The same things were measured in two ways. Each way mixes the same 9 hidden numbers, adds some noise and spreads widely along 6 directions of its own, which tell nothing about the thing.
Some things both ways: the first way, then the second way.
[ 24 -18 -20  -8  30  47  -4  10  21  27  19 -16 -21   9  52 -21 -23   3
 -12  -4   7  33]
[-22  -2 -41  10  -1   3  28  11  -7 -12  28  10   3   5   0   4 -22  21
  58 -12  -5 -21 -40 -11  27]

[ 62  -7   4 -41  -2 -15  16  33 -38  10 -44   5 -24 -36  43 -18 -55 -31
  10  50 -37 -23]
[ -4   9 -29  -6  -3   0   6   1 -29   3  22 -40  13 -19  21  17  -4  13
  55 -27  19  16  20  -1  33]

[ 39 -47  -3   2  -8 -10  10 -23 -32  12  -9  26 -32  58 -10  18 -38   5
  26   3  33  -3]
[ -3 -78   8 -14 -11  67  14 -43 -45  13   4  -3  10 -31  -3   5 -26  21
  -7  64 -10 -26  52  52  26]

[-29 -11  22  -2  37  66 -17  11 -37 -32  -1 -28  -4   7  44  38  11  -3
   0   9  32 -13]
[ -5 -23  -8 -15  28 -22  11   9  -2 -19  19  14 -12 -14  -6 -17 -11 -12
 -44  -7  10   1  12  14  21]

[  4 -21 -44 -19  35   2  50  15 -17  46 -44 -33   5 -31  26   7 -13 -25
  -2 -12 -16   4]
[-33 -33  -6 -14  11  36  28   3 -15  21 -22  22  28 -26  13  29 -37 -12
  27  44  19  -1  20 -12  43]

[ 22  17  27   4 -14 -39  21  15  45  53  34  -6 -16  35  -4  12  18  -4
   9   9  -8   2]
[  20  -20   30   16   20   12   18    4   26    1   10   -1  -13   52
   10  -17  -26   13   14  -53  -36    2 -108   24   10]

[-17   5  -6  24  43  43   1 -10  62  29  32 -19  20  21  -4 -58 -32  18
  -1 -48  20  62]
[  4 -50  -1  -9  35  -4   5  22  29 -12   2  25  -2 -30 -34  13 -26   9
 -24   7 -14  17 -24  28 -10]

[-19   6 -11   4 -20  13 -36  31  20 -14  32  -8 -13 -22  14   4  30   9
 -37  -8   4 -17]
[ 32 -39  -7  -7  13  -6   8  -3  23 -24 -17   4  -1 -39  31  24  -6  -7
 -17  -3  15  33 -55  19  -5]

[  9  13  17 -30 -24 -14 -11  18 -30  10  14  18 -19  -2   2  20   5 -16
   5   0   6   0]
[ 23   8   9 -22   8   9   3   8  35  19 -11 -27 -16  42   8   9   4 -16
  27 -66  -8  14 -21   1  -9]

[ 34   2  23 -35 -64  12 -35  25 -51 -32  43  42 -11  10  17 -18  25  -2
  -1  30   3 -70]
[ 46 -22  -9 -43  12 -10 -11  -9  -5  -3   1 -49  -4  -7  -2 -11  16 -20
 -18 -37  13  19   7  33  -2]

[ -9  14   2 -29 -17 -36 -11  15 -11  31 -14 -23  -6  29  -9  -1  12 -32
   0  13  -4 -25]
[-54   3  -2  -7 -13  11  17  53  44 -45 -31  23  -1  50 -22  16 -29 -14
 -21 -52 -28 -35  30   0  28]

[ 49  17  36 -45   1  -7  13  17  -7 -18  -1   7   2   3  20 -15 -51 -29
  12  54   3   1]
[ 24 -48 -15 -32  16  23  -9  -1   0   8  -5 -19  20 -51  15  26 -19  17
   7  15   3  26  28  35  20]

[  7  14  17  -9  15   7  17  -9  -3  20 -17 -32  18  24  19 -24  20   2
  13  15  14 -26]
[-27  -5 -10 -10 -20  30  75  -2 -10 -15 -19  30  31  14 -41  15  -9 -17
   6  33 -47 -34 -18  20  -1]

[-43  15   0 -22 -36   9 -37  45   6  13  61   7   3 -37 -22 -26  34  18
 -17 -72  17   3]
[  9 -44  -3 -27   1   3 -15   8  29   0 -39 -19 -16 -30  20  43  -6 -53
 -41 -11  46  44  57   7  -1]

[ 32  -9 -24 -21 -31 -47  26  14 -85  33 -38  19  -7  13 -11  13  17 -44
   7  24 -44 -63]
[-25 -10  41  12  43  23 -29  -5   5   1  24  35 -36   5 -23  -8 -49  35
  -4 -27  26  -2  30  11  20]

[ 21  20   8  17 -19 -65  -1 -37  -7  41 -53  -8 -45 -21  13  21  26   6
 -10  25  -1 -10]
[ 28   5  47 -13 -24  14  34 -65 -57 -34 -44 -24  38 -37 -13  -6  28 -24
  28  15  12 -31 -26 -16 -48]

[ 39  17 -28 -45 -10 -18  32  -2 -10  70  19  26  13  56   1 -45  10 -41
   5  -1 -27 -25]
[ -7  -6  30 -14   7  44  39 -37 -31   9   5  21  -2  -2  -8  -6   6  37
  43  28 -16 -46  26  -4 -10]

[ -9  45  42 -59  39  -1   5   7   2 -13 -37 -44 -20 -37  58  58   8 -34
 -10  44  36  -3]
[ 23 -52  14 -26  32 -28   6  10  31 -38   0  18 -15 -38  -2 -12  10  -3
 -83   2 -15   0  29  22 -18]

[ 17  26  46  10  11  26  -5  -2   8 -17  44  22  17  44  -7 -19 -21  -5
   9  19   4  19]
[ 28  -7 -33 -41  -1  26   2  18  24  -1 -10 -22  20  28   4   1 -15   9
  26 -49 -34  -8 -36  45  33]

[  0   2 -12 -29  -8  -7 -31  11  -6 -17  10 -25  -6   2  -3  15   0 -19
  -3   1  43   6]
[-12  -5   4  -5 -32  28  62 -19  -2 -20 -36  20  39 -59  23  52   8  -4
  37  47 -25 -19  36 -23 -27]

[ 36 -22 -58  18  -6  26 -18  13 -29  17   6 -14 -11 -28  33   1  44   8
   7 -25  14  -3]
[ 15  24  -7 -20  18  -8  25  -1 -10  15 -19 -12  38 -16   5   8  -8 -34
  58 -17  14  19 -58 -28   7]

[ 17 -33  19 -42   1  43 -52 -10  -7 -27  24 -25 -36 108  56  35   4 -15
   2  50  59 -37]
[-11 -19  10   2   1   2  55 -27 -36 -48  22  26 -10 -25   4 -12  15  32
 -35  35 -15 -34  18  24   3]

[ 48  12  28   9   4   0  -9 -10  10 -14  11  14 -12  21  -2 -25 -63  -8
   6  38   3  51]
[  36   22   -8  -22   33  -27  -42   29   32  -12    1  -40   19    5
  -19  -11  -19   21   57 -101   -5   16  -60    0    4]

[-25 -22  49  38  30  71  -5 -22 -29 -27  14   6  -3  52  14  11 -10  26
   1  14  14 -10]
[-16  -5 -39   4  -6  46  20 -18 -12   5  29  25 -26  49 -23  -1 -42  13
  13 -14   1 -11 -37  63  47]

[-19  15   0  -5  38  36  50  23 -36  10 -29  -4  36 -16  13 -19  -5 -17
   6  -5 -38 -39]
[ 27  21   7 -13  48  -2  49  10  40  48  22  12 -29  50 -11  18   8  -2
  22 -32 -25  55 -82  29 -22]

[-38  26   5  25  55   4  19 -21  -2  41 -45 -35  -7   5  20  25  18 -13
 -17   9 -19  26]
[-11   7  40  11  30   9  23 -18  -5 -23   2  46 -12   0 -19 -13 -19  21
  20  -6   5 -26 -47 -16 -17]

Other things, the second way, with their names:
k309: [  7  39  43   8  16 -14   3 -13  29 -40  -2  31 -20  14 -21 -28  -4  -2
  -5 -65  -9 -28 -22 -18 -29]
k825: [-23  17  35  34  12 -14   7 -40 -50   1   9  -3 -11 -57  42  18 -13 -24
  26   8  83  30  25 -52  10]
k9: [ 17 -29  38  18  19  47   0  -9  59  31   9  18 -63  67 -13  20 -24  27
  31 -50 -20  14 -66  26 -33]
k969: [ 15  81  13   4 -27 -27  18 -42 -15 -51   1  -4 -15  22   0 -35  29 -27
  44 -77  23 -51 -27 -52 -35]
k755: [  5 -21  33  -6  24 -12 -15  -7 -20  -7  28 -23 -15  29 -33 -58  -9   7
   9 -47  -8 -39 -19 -10  -2]
k27: [  2 -13   7 -24  19  12   0   9  17  -4 -13   7   9   8 -31 -11 -24  -6
  13 -27 -14 -19 -15   0   2]
k403: [ 17 -79  31 -14  54 -10 -48 -17  -9  20  30 -13 -49 -32  19 -29 -15   1
 -34  -1  60  15  41  -8   9]
k721: [-42 -67 -34 -12   5  46 -25  26   5 -14 -22  18  -7  -4  -4  38 -65  10
  -3   8  44   4  18  26  66]
k689: [ -6 -10  33 -11  54  12  16 -14  11   8  -1  54 -34  -9 -49  15 -18  -6
 -32  17  34  32  -7  21 -23]
k590: [ 47   4  -9 -41  19  21  -5   3  38  33 -19 -20  11   1   5  22 -11 -12
  29 -41  -7  40 -23  29   0]
k908: [-50  -5  12  24  49 -11 -31  38  25  -7  34  31 -37 -11 -38  18 -58  22
 -13 -40  34  38  52   7  25]
k463: [-44 -42  -3  17   7 -29  20  26 -14 -42  40   5   7 -48  18 -11 -10  34
  -7  12 -24 -39  66 -29  23]
k890: [  0  23 -29 -12  22  44   8 -40 -40  30   9  23  16 -40   2  24 -38  18
  68  25  56  22 -18  14  44]
k553: [ -5  14 -26  21 -47  15  18 -21 -23 -52   4 -10  38 -14   8 -13 -21  30
  90 -29 -26 -68 -56 -27  11]
k525: [  5   6  -3 -27  21  12  -6  43  52  25 -40 -20  12  31  42  34 -33 -36
  20 -65  10  49 -32  -2  47]
k519: [-17 -23 -25 -14 -12  77  16  17  62  24 -35  43   0  22   5  56 -49   6
  44  -2 -21  -7   0  15  22]
k173: [ 26  20  15  12  12  22  52 -40 -10   2  16  19  -3 -11  -3  21  -6  18
   6   7 -15  35 -57  59 -13]
k726: [ 37 -43  56 -27  66 -20 -25 -45 -44  29  -3 -19 -17 -74  -5  -4   7 -35
 -32  31  95  63  26 -10 -22]
k977: [ 17   7  20  -7   4  -5  -2 -28   8 -42  -9  25 -23  18 -44 -39  -5 -19
 -12 -42  10 -47 -40 -10 -31]
k155: [ -1  16 -31 -35  11  61 -33   8  10  34 -32 -18   9  13  14  49 -57 -13
  20 -43  50  60  22  63  81]
k122: [-23 -40   2  27   1  -9   4 -21 -15 -47  18  34 -24 -40  -1 -14 -21  12
   2  15  30 -41  -8 -35  -6]
k267: [-38  43   4 -12   8   9   2  12 -15 -19 -35   6  38 -40  16  37 -35 -10
  25 -16  43  20  50 -16  52]
k505: [ 27  15   2 -17  25  65   1 -19  26  57 -27  10  17 -13  29  55 -41  12
  80 -10  19  51 -43  19  18]
k176: [ 17 -34  27 -27  44  -3  12 -11  -7  -5 -17  13  -4 -67  18  29   2 -10
 -63  36  45  54  36  32   2]
k562: [ -2 -42  29   4  50  27  13   1  37  27  -9  47  -9 -44  16  46 -35  25
  21  32  10  40 -27  -3  -9]
k717: [  8 -21  42  -3  22 -38 -30  12  25 -61 -15 -12 -18 -46  18   6   1  -3
 -65 -48  24  19  49  -3 -12]
k771: [ 16 -40   3 -31   5   5   2 -10  12 -16 -35   2 -20 -33  22  27   7 -38
 -50  10  47  21  44   7  -5]
k132: [  2  35 -57 -60  19  31 -37  38  28  24 -37 -17  17  35 -22  33 -50 -24
  41 -74  45  43  -8  38  69]
k515: [  2  -4   7   9   1  18  17 -14  22 -11  12  21 -48  36   8   2  -8   4
 -13 -36   1  -6 -20  23   0]
k202: [ 19  47  -8   0  10 -14  11 -13  -6 -16  -5 -11  15 -39  59  27   0   9
  56 -40  42  34 -40 -22  16]
k30: [-10  72 -17   6   4  14  60  17  34 -20 -13  40  -1  46 -14  42 -16   5
  30 -50 -15  32 -98  39  10]
k321: [ -1  59  -6  13 -10  33  31 -27  19 -26 -14  44  -9   4 -23  37 -17  11
  40 -28  11   5 -39  22 -20]
k4: [ 15 -30  45  14   7  -5  -9 -19  -4 -16  16 -23 -28  22   8 -36   0   8
  18 -49  -6 -35 -32 -27 -20]
k775: [ 27  33 -18 -28  -2  10  55 -14  15 -35 -30  36  32 -46 -18  43  13   6
  16  16 -18   9 -35  30 -33]
k962: [-10 -43 -10 -18  13  15   5  12  -2  10 -20  -1  10 -18   9  24 -26 -18
  17  14  27  12  -3 -10  23]
k513: [-18 -63   8 -12  11 -54  13  43  24 -42  14 -11 -20  26 -31 -44   7 -37
 -70 -36 -38 -46  25 -21 -12]
k700: [ -6 -21  10   7   1  -8  12  -9 -32 -14  -1 -23  28 -38 -19   6 -14 -14
  17   4   3   8  -6   0  -2]
k103: [ -1 -10 -39 -20 -19  23  -7  23  33  -4 -16 -12  29  -7  12  22 -27   1
  61 -35 -22 -26  15 -17  19]
k985: [ 42 -22 -16 -37   8   3  31 -31 -24 -21   0   4  29 -41 -21 -24  11   5
  -3  25 -19 -25 -40  32 -10]
k216: [  8  -6 -31 -64  17   7 -28  18 -12 -12 -11 -34   9  11  40 -23 -14  -2
 -11 -50  35 -11  43  15  85]
k832: [ 32 -47 -22 -75  20 -15 -22  38  42 -25 -22 -15  15   4 -24 -40   4  -6
 -13 -46 -32 -54   8  -8  -2]
k894: [-44 -29  13   6  35  30   3  20  20  18  -3  46 -21   0 -25  36 -53   3
   0  10  27  26  22   6  22]
k526: [-21  -2 -24 -20 -11 -19  29  24  17 -52   2  15 -27  36 -48  -3  13 -10
 -28 -36 -12 -34  16   8 -15]
k822: [-25  27 -13  -1 -16  -1  35  -4 -25 -49 -13   8  13  21 -24  -7 -13 -11
  23 -26   7 -35 -46  -4  18]
k254: [  8 -15  56  16  28  45  36 -65 -65  27  15   4   6 -27  21   7 -12  44
  58  46  24  10 -48  12   1]
k37: [-21 -31  19 -13   7  31  16   4  -4 -10  -2  12   2  20 -14  -9 -20  23
  22  -6 -23 -45   7   1  13]
k707: [-26  27  -6  10 -52 -15  45   5  -3 -48 -11 -21   0  20  26   7  21 -40
   0 -48 -17 -34  38 -29  -1]
k883: [-13  26 -24  23 -12  35   8  14  38 -20   8  21  -3  27  23  25 -50  34
  38 -59 -21   2 -42  37  45]
k451: [ 21 -48  19 -15  27   5  28   0  12 -21  16   4  -5 -51  24  21  17  57
 -23  23 -36  12  30  37 -18]
k942: [ 18   5  21 -38  -1  28   2 -25 -17  15 -23 -30  -8  35 -11  -6   2 -40
 -20 -31  14   5  30  35  11]
k131: [-16  13   8  25 -19  10  12 -21 -14   6   7 -20 -13 -17  51  28  -5 -12
  56 -21  35  12  26 -42   7]
k230: [ 25  -2   8 -11  20   6  23 -11  14 -23 -22  20  17 -47   2  30  -9  13
  10   4   3  25 -44  21 -14]
k194: [  0   3  14  12  -7  21  29 -13  14  -1  15  10 -12  42  16 -17  -8  22
  64 -39 -33 -49 -53 -29  -6]

Some of these things the first way, each followed by its name:
[-59   8  27 -44  13  13  -9   9 -11 -42   0 -10 -13 -19  19  35  -1 -10
 -51   5  24 -17]	k771
[-21 -11   7  18  -7  19  -2  -1  -4 -14  -2  -4  10  53   4 -38   8   0
 -38  26 -33 -62]	k822
[ -4  40  61   9   6  12  21  -1 -21  50  17  14  -6  17   3 -14  13  -4
  13   8 -28  27]	k755
[-24  20  10 -11  13   2   2   8 -33  11  -2  -4  -1 -16 -12  29   3 -29
  -4  -7   7  25]	k519
[ 37 -21 -15  23 -38 -14  -3  18 -12  19  -2   2   5  -7 -12 -46   1  18
  18 -11 -15 -28]	k700
[-40 -20 -43   8  17  15  34 -12 -50   1 -41   0  36  17 -13 -32  15  -9
 -32 -19 -29 -77]	k689
[-49   3 -24  27  26  28  28  11 -43  47 -29   5   4 -68  12 -21  25  21
 -11 -55 -36   2]	k726
[ 37 -31 -33 -15 -33 -21 -21  -4 -43  47   8  12 -26  63  -1 -10  16 -27
   9   0 -15 -29]	k37
[ 25 -23 -41 -36  22 -29  44   8   0  46 -54 -30 -35 -52  45   0 -37 -21
 -22   7 -21   2]	k962
[ 15 -35 -48   7  16  -7  21 -31 -12  -9 -19  16   5  34 -20  10 -38 -14
 -16 -11  17   5]	k27
[ -5  -1  -7 -48 -25  -2 -12  25  11  19  33 -12 -31  -5  43   2  34 -11
 -50   8 -13 -37]	k122
[ 44 -26   3 -44 -88 -41 -37  20 -22  26  62  35 -63  48   6  29  36 -16
  -8  16   6 -38]	k4
[  0   3 -11  38  17  21 -10  -4 -50 -19 -22  14  -4 -41 -17  33 -11   8
  19 -24  28  41]	k590
[ 16 -13 -29 -18  -2 -26   8   0  -9  30   7  10 -36  15   5  50  -5 -23
 -21   0   3  15]	k194
[-64  49  63 -27  16  39 -10  14 -49 -13 -31 -11  13 -13  33 -39  16 -13
 -33  37 -46 -55]	k526
[ 38 -22  -6 -33 -13  -5 -21   2 -13 -33  19  15 -19  -6   6  27 -46 -24
  -8  13  44  38]	k103
[ 19   7   4  -5  18  10  -9  -9  52   2   0 -37   6  62  26 -16   1  -3
  -4  31  21 -28]	k30
[-20  24  49 -37  12  -7   9 -50  26 -34  27  -1 -22  44  24  53  15 -11
 -55  42  58   0]	k977
[  1  -1 -27 -10  -9 -27  22  53 -55  12 -36 -10  -3 -65  -3  44  15 -30
  -3   4 -39 -39]	k525
[ 30   1   2  36  -1 -20 -12 -12  29   5   0   3 -31  -8   2  13 -30   4
 -20  17  -1  46]	k553
[-14  30  36 -43 -19 -41 -23  26  27 -11  12 -16 -15   9 -12   9 -13 -27
 -16  22  16 -11]	k717
[-39  14  30 -49   1  10  10  33 -19  14  -2 -19  -8 -20  22   3  12 -15
 -13  -3  -7 -29]	k513
[-55  75  62  34  47  71 -25 -13  15 -51   7 -28  59   5   2 -38  15   1
 -15  22  11  13]	k775
[ 14  -6   9  27  33  50 -11 -30 -46 -60 -36  -2 -12  -3  40  34   6   8
 -18  45  27 -17]	k985
[ 25 -56 -43 -11 -18  32 -51  51 -78  -3 -15 -18 -25   7  20  21 -12 -28
  17  -3  -7 -25]	k463
[ 43   0 -33  17 -15  -1  -4   8  -6  26  40  19   9   7 -27   2  16  -8
  23 -32  22  40]	k505
